There are 3 ways to turn a row about zero (a turn may also mirror it). The second row of each pair is the first, turned, with some noise. The first 21 pairs use one turn. New pairs use 2 turns, one after the other, and a turn may come again.
(in the rows, 128 means zero)
Known pairs, each followed by its turns in order:
[118 115 136  98 121 117]
[112 153 142 140 115 118]
j869

[ 76 139 163 101 150 117]
[ 95 120 151 138 110 185]
j808

[ 89 148 116 148 160 128]
[ 99  85 129 111 105 143]
j808

[138 159 128 142 156 130]
[ 98 154 131 118 122 111]
j468

[ 88 118 138 122 135 138]
[119  97 122 122 108 155]
j468

[131 140 127 160 163 150]
[ 90 130 125 105 130 104]
j468

[ 86 140 158 184  73 109]
[160 162  79  85  86 149]
j869

[129 147 163 171  60 117]
[149 133  58 113  86 140]
j869

[ 80  78 168 142  88 153]
[101 123 107 190 175 160]
j808

[118 123 125 128  68 158]
[113 146  98 141 101 182]
j869

[ 89 162 135  88 141 174]
[ 50 146 134 109 143 138]
j869

[136  82 119 101 161 117]
[137  88 168 143 163 128]
j468

[171 101  72 118 107  75]
[201 116 162 117 153  95]
j808

[ 85 162  88 108 130 101]
[109 115 173  83  87 138]
j869

[126 110 164 122 145 151]
[130 114 142  89 140 144]
j468

[120 104 160 143 143  77]
[120 110 178 166 116 116]
j808

[127  69 160  95 104 110]
[135 153 169 175 173 141]
j808

[154 179 107 175 163  80]
[ 64 189 131 166 145 106]
j468

[101 140 171 143  92 126]
[136 141  83 116 115 174]
j468

[187  66 158 123 140 127]
[167 132 118 197 160  94]
j869

[ 67 134 112  77  97 162]
[140 129 105 115 162 210]
j808

New pairs, each followed by its turns in order:
[120 150 130 161 152 140]
[131 107 128 131 126 169]
j468 j808

[100 144 109  93 189  77]
[185 117 131  68 139 179]
j808 j468

[132 114 130 150 143 120]
[151 142 133 123 119 122]
j808 j869

[150 114 131 113  96 102]
[133 147 132 132  96  93]
j808 j808

[105 129 116 161  98 177]
[186 104 139 114 167 133]
j468 j808

[106 154 118 124 165 139]
[101 153 145 128 141 105]
j869 j869

[137  92  82 152 126 143]
[123 114 187 113 144 110]
j808 j808

[136 129 150 109 156 173]
[114 128 144 128  71 142]
j808 j468

[148 150 140 198 129 156]
[158  89 147  76 115 168]
j468 j808

[134 129 152 145 172 154]
[128 109 164 123 100 163]
j468 j468

[125 109 137 134  87 127]
[151 135  97 119 126 120]
j869 j808

[ 84 133 125 138 156 127]
[107 127 124 147 170 154]
j808 j808

[128 131 108 137 107  91]
[139 130  99 164 114 138]
j869 j869

[166 108 140 143  88 130]
[141 101 136 112  84  90]
j808 j808

[130 123  81 165 198 103]
[ 85  61 147 165 115 157]
j468 j808

[103  82 128 168 120  93]
[197 151 119 127 149 122]
j808 j869

[139 189 165 142 104 107]
[128 169 122 121  62 105]
j468 j468

[154 141 104 202  95  31]
[109  40  76  81  74  99]
j468 j808

[119 182 132 124 128 106]
[160 158  90 142 152 133]
j808 j808

[150  90 185  88 147 200]
[ 86 140 147 205 130  67]
j468 j869

[100 126  92  73 121 121]
[ 89 130 117 162 176 115]
j808 j869

[180  96 122  63 137 132]
[202 144 105  81 135 123]
j869 j869

[127 147 120  70 180 119]
[ 95 111 163 179 104 161]
j869 j808

[129  99 132 125 116 150]
[141 126 150 157 138 125]
j468 j869

[120 144 131 106 178  84]
[116 167  92  91 146 117]
j468 j869

[111 129 175 139 113  87]
[113 117 121  86  96  85]
j468 j468

[135 122 145 165 100 104]
[179 107 116 117 113 134]
j808 j869

[142 123 170  95 152 144]
[ 93 143 117 153 143  97]
j468 j869

[128 154 164  81  85  78]
[135 177 105  70 121  85]
j468 j468

[ 85 124 108 101 141 142]
[132 135 125 176 159 126]
j468 j808

